There are 3 ways to turn a row about zero (a turn may also mirror it). The second row of each pair is the first, turned, with some noise. The first 27 pairs use one turn. New pairs use 2 turns, one after the other, and a turn may come again.
Some pairs, each with its turns in order after it:
[ 3.11  0.03  1.00  2.99  1.14  3.21 -1.67  3.06]
[ 1.99  1.41 -1.52  1.08 -0.19 -0.73  5.80  0.84]
j_250

[ 0.60  3.95  1.98  4.01 -1.07 -2.47  0.26 -0.41]
[ 1.49  0.28  1.73  0.19  2.86 -5.35 -0.37  0.62]
j_603

[ 1.03 -2.99  3.85 -1.30 -3.67 -0.73  1.67 -0.62]
[-2.69 -3.11  1.13 -0.38  2.97 -0.91  0.35  3.49]
j_250

[ 0.71 -1.20  1.31  2.26  1.14  0.69  0.14  1.70]
[ 2.06  1.80 -0.39 -1.60 -1.46  0.56  0.40  0.44]
j_315

[ 3.04 -0.10 -3.21  1.84  1.86 -3.30 -2.89 -1.96]
[ 1.44  0.39  2.43 -0.91 -4.62 -4.31  0.12 -1.26]
j_250

[-1.33  1.87 -3.38 -1.29  2.32  0.29 -1.06  3.23]
[ 0.79 -0.56 -2.24 -1.19 -1.44  0.87  3.91  3.52]
j_603

[-0.39 -3.53 -4.03 -1.19 -1.17 -2.84  3.35  3.93]
[-6.43  1.33  1.32 -1.33 -3.36  1.81  0.17  1.31]
j_250

[ 0.01 -0.77 -0.30 -0.48  3.32 -0.96 -2.26 -3.24]
[-1.44 -2.54  1.22 -1.51  2.18  1.78  1.95 -1.87]
j_603

[-1.12  3.76  2.12  1.21 -2.65  0.81  0.24 -1.91]
[ 1.63 -1.03 -2.74 -2.50  3.83 -0.92 -1.15 -0.89]
j_250

[ 2.07  2.09  0.67  0.34  3.15  3.13 -2.95  0.11]
[-3.46  2.00  2.00 -1.46  1.78  0.68  3.17  1.75]
j_603

[ 1.49  1.88  1.74  3.20 -2.27  3.11  1.28 -0.95]
[-2.37  2.71  1.86 -0.62  0.26 -2.53 -3.41  1.18]
j_603

[ 3.21 -2.33  0.62  0.70  1.94 -0.22 -0.84  3.12]
[ 3.46  0.12 -1.28 -0.38 -3.06  1.33 -0.92  2.44]
j_315

[-0.85  0.81 -1.33  0.81 -2.41  1.16 -0.17 -0.04]
[-2.71  0.97 -0.61 -0.47  0.56 -0.73  0.04  0.60]
j_315

[-0.05  1.92 -1.66  2.66 -1.11  2.68 -2.78 -2.54]
[ 1.69  0.71 -2.44  1.19  1.04 -3.52  0.24 -3.49]
j_250

[ 3.47  2.40 -0.52 -2.95 -4.01 -2.79  3.31  3.24]
[ 4.96  4.66 -0.66  0.19 -4.18 -2.37  0.48 -1.68]
j_603

[-1.76  2.67 -3.09  1.59 -1.96  2.33 -1.11  2.63]
[-0.70  3.04 -4.74 -0.21 -0.58 -0.77  0.40 -1.93]
j_250

[ 3.39  3.47  2.12 -1.52 -3.66  0.80 -3.09 -2.28]
[-1.90 -0.28  1.91  2.45  2.80  1.14  3.71  4.79]
j_315

[-3.69 -1.40  3.27 -1.92 -0.41  0.09 -3.33  2.04]
[ 0.56  2.17 -0.71  3.36  1.90  0.94 -2.23  4.55]
j_250

[ 3.62  2.46 -1.30  1.44  0.09  2.43  3.96  1.93]
[-0.88  4.72 -0.94  3.67 -3.90  0.57  0.66  0.19]
j_315

[-1.03 -1.90 -0.24 -2.31 -1.40 -1.47  2.18 -2.81]
[ 1.10 -2.56  0.14  0.02 -2.21  0.75 -2.11 -3.34]
j_603

[ 1.96 -2.73 -0.79 -3.42  0.20  0.68 -2.79 -0.89]
[-1.96  1.48 -1.46 -0.46 -0.75  3.27  1.78 -3.49]
j_603

[-3.22 -1.86  0.90 -3.60 -1.77  2.61  0.16 -1.57]
[-2.37 -1.65 -0.31  2.59 -3.76  2.08 -1.54 -1.08]
j_603

[-0.77 -0.61  0.53 -3.18 -3.96  3.95 -2.18  2.28]
[-2.02 -1.16 -5.08  3.77  0.95 -0.01  0.52  2.30]
j_250

[-3.62  3.55 -3.34 -1.75 -3.44 -2.06 -2.67  2.36]
[-6.58 -2.57 -1.48 -1.19  2.16  2.92 -1.44 -0.19]
j_315

[ 0.78  1.66 -1.78 -2.90  0.75  3.55 -2.33  1.39]
[-1.17  0.56  1.94  2.18  0.47  1.77 -3.83  2.73]
j_315

[-2.35 -2.35 -0.31 -3.67 -3.28 -2.82  0.41 -3.04]
[-2.01 -5.52  1.00 -0.20  1.14 -3.19  0.92 -1.13]
j_315

[-0.39  2.93  3.33 -3.55  1.12  2.72  2.82 -0.58]
[-0.38  1.06  5.88  2.43 -1.04  1.39  0.73 -1.90]
j_315

New pairs. What belongs after each?
[2.64 1.62 3.82 2.04 3.82 1.60 1.58 1.44]
[-1.44  4.03  1.50  3.42 -0.71  0.77  3.17  2.01]
j_315 j_315

[ 2.45 -3.20 -2.65 -1.07 -3.25  0.01  0.95  0.12]
[-1.82 -2.55 -3.80 -3.05 -1.52  0.32  0.05  0.10]
j_315 j_315

[-1.95  2.15  1.72 -1.98  1.43  0.76 -2.63  3.32]
[-2.13  2.42 -0.15 -3.50  1.97  1.25  2.46 -0.54]
j_603 j_250

[-0.91  2.92  3.36  0.18  1.69 -1.59  2.39  1.19]
[ 1.25 -0.45  1.51 -2.10  1.46 -0.21  2.87  3.64]
j_603 j_250

[-2.89 -0.50 -3.45  2.39  3.56  2.73 -2.62 -2.91]
[-1.99 -0.84  3.04 -3.04  3.05 -4.78 -1.10 -1.95]
j_250 j_603

[ 0.93 -1.99 -0.29  0.52  2.38  2.23 -3.85 -3.98]
[ 3.89  0.46  1.75 -0.40 -4.21  0.34  2.14  2.52]
j_315 j_250

[ 3.98  1.96  2.35  2.87  1.10  0.50  2.68 -1.41]
[-1.11 -4.55  2.90  0.11 -0.80  2.88  1.37  0.73]
j_250 j_250

[-3.84  0.30 -3.07 -3.69 -3.94  1.28 -1.91  2.87]
[-2.48 -4.25 -2.83  5.09 -0.01  1.72  1.54  0.72]
j_315 j_603

[ 1.55 -2.10  3.91  1.33 -0.80 -2.13 -2.38 -1.59]
[ 1.54 -0.75  0.13  2.44 -5.20 -0.08 -0.28 -0.09]
j_315 j_315

[-2.23 -2.05  1.13 -1.88 -2.22  3.62 -0.83 -1.84]
[ 1.74  0.47  1.62  0.12  0.99  1.59 -2.69  4.79]
j_315 j_250

[ 0.00 -1.37 -3.15 -0.86 -2.40 -0.33  1.16  1.70]
[-0.13 -3.25 -2.50  1.27 -2.09 -1.29 -0.63  0.92]
j_250 j_603

[ 3.09  3.59 -0.82 -0.93  1.10  2.67 -2.10  1.79]
[-2.40  1.96 -0.40  0.91  1.47 -1.21  1.23  5.31]
j_315 j_603

[ 0.51  3.47  0.16 -2.26 -0.48  2.86  2.89  1.00]
[-2.03 -0.62  1.39  2.42  0.91 -3.57 -2.14  1.97]
j_315 j_603

[ 3.98  0.06  1.02  0.11 -2.76  3.82 -1.07  0.29]
[-2.04  0.74 -0.44 -1.70 -3.42  4.55  1.00 -0.68]
j_315 j_315

[ 1.95  2.79  2.86 -3.05  0.04  2.48 -0.18 -3.17]
[ 3.00  2.99  1.08 -2.15 -1.54  2.15  3.28 -1.46]
j_315 j_315

[ 1.86  4.00 -2.46 -2.37  2.14 -1.89 -3.09  3.46]
[-3.54 -2.21 -4.78 -1.06 -1.68 -3.48  1.28  0.57]
j_250 j_250

[3.67 1.79 2.11 3.89 2.76 3.88 2.89 2.20]
[ 0.45  1.03  3.41 -0.68 -1.57  7.64  0.48  0.24]
j_603 j_315

[ 0.67  2.85 -1.68 -0.93  1.58  3.64  0.81 -2.70]
[ 1.66  0.68 -0.29  1.70  1.67 -4.98  0.10  1.06]
j_250 j_315

[-3.30 -3.26  3.43 -0.79  2.85  2.68  2.18  0.82]
[ 0.86 -3.03  3.25  1.87  1.39  0.59  4.45  3.46]
j_315 j_315

[ 3.34 -3.38 -1.14  1.58  2.22  0.42  0.53  3.38]
[-2.81  1.45  1.39 -0.14 -3.37 -0.63  3.43 -3.01]
j_250 j_315

[-2.38 -3.60  0.18 -2.69 -4.00  3.57  3.72 -3.72]
[ 1.18  4.89  4.93  4.16  2.22  0.74 -1.66 -2.63]
j_250 j_250

[ 0.91 -2.80  0.11 -1.58  2.29 -3.45  2.16 -1.69]
[ 0.30 -0.18 -0.06  2.30  4.18  0.14  0.06  3.79]
j_250 j_250

[ 3.99 -1.66 -1.99 -3.12 -3.69  0.16  1.83  1.19]
[-2.60  1.30 -0.49 -2.66 -2.95 -4.31  0.72 -1.68]
j_603 j_603

[-3.64 -1.90 -3.62  1.96 -3.95 -3.15 -2.78  2.37]
[-0.03 -4.34 -4.94  0.18 -3.42  3.48  2.32 -0.84]
j_315 j_603

[-1.32  2.97  0.75  3.66 -1.51  3.26  0.71 -0.71]
[ 2.68 -0.09 -1.87 -2.41  0.54  3.13 -2.13 -1.52]
j_315 j_250

[ 3.68 -0.35  1.99 -3.34 -0.15  0.94  3.40 -0.26]
[-1.60  1.51  3.22  1.04  1.87  0.41  3.91  2.42]
j_603 j_315

[ 3.09 -0.71 -0.18  3.26 -0.59 -3.82  1.43  0.49]
[-4.01 -0.92 -0.29 -2.31 -2.29  0.11  1.36 -3.13]
j_315 j_250

[-3.51 -0.57  4.06 -0.38 -0.90 -2.60  1.39 -3.41]
[-0.48 -3.94  5.04 -0.14  1.93  2.52 -0.96 -0.09]
j_315 j_250

[-3.68  0.15 -0.60  0.76  2.94 -3.18  3.06  3.12]
[ 1.82  5.55 -0.74 -0.63  2.07  3.60 -0.56  0.37]
j_603 j_603

[ 2.98  0.23 -1.90  0.73  2.02 -2.25 -2.56  1.38]
[ 0.37 -2.39  0.78 -1.56 -1.68  3.76  0.47 -2.37]
j_603 j_250

[-3.77  1.52  0.81 -2.80  2.99  3.26  3.40 -1.44]
[-1.35  2.59 -1.62  5.96 -0.30  1.25 -3.33  0.14]
j_603 j_603

[-2.85 -2.40 -2.00  2.09  3.77 -2.99  2.62  0.76]
[ 3.94  0.58 -0.02  1.32 -3.23 -0.94 -3.25  3.90]
j_603 j_315

[-1.11 -1.57 -0.30  0.71  1.98  0.70  3.56 -2.49]
[-0.09 -0.91 -0.09  4.26  0.36 -0.64  0.81  2.57]
j_603 j_250

[ 2.58 -2.13 -2.28  0.52 -2.75  4.01  3.59  3.22]
[-2.32  0.90  0.79 -0.85 -1.63 -3.32 -1.23 -6.30]
j_250 j_315

[ 3.54 -2.62  2.75 -0.14  0.70  1.36 -2.69  1.51]
[-0.59  0.02  0.23  0.77 -4.46  2.25  0.56  3.20]
j_315 j_315

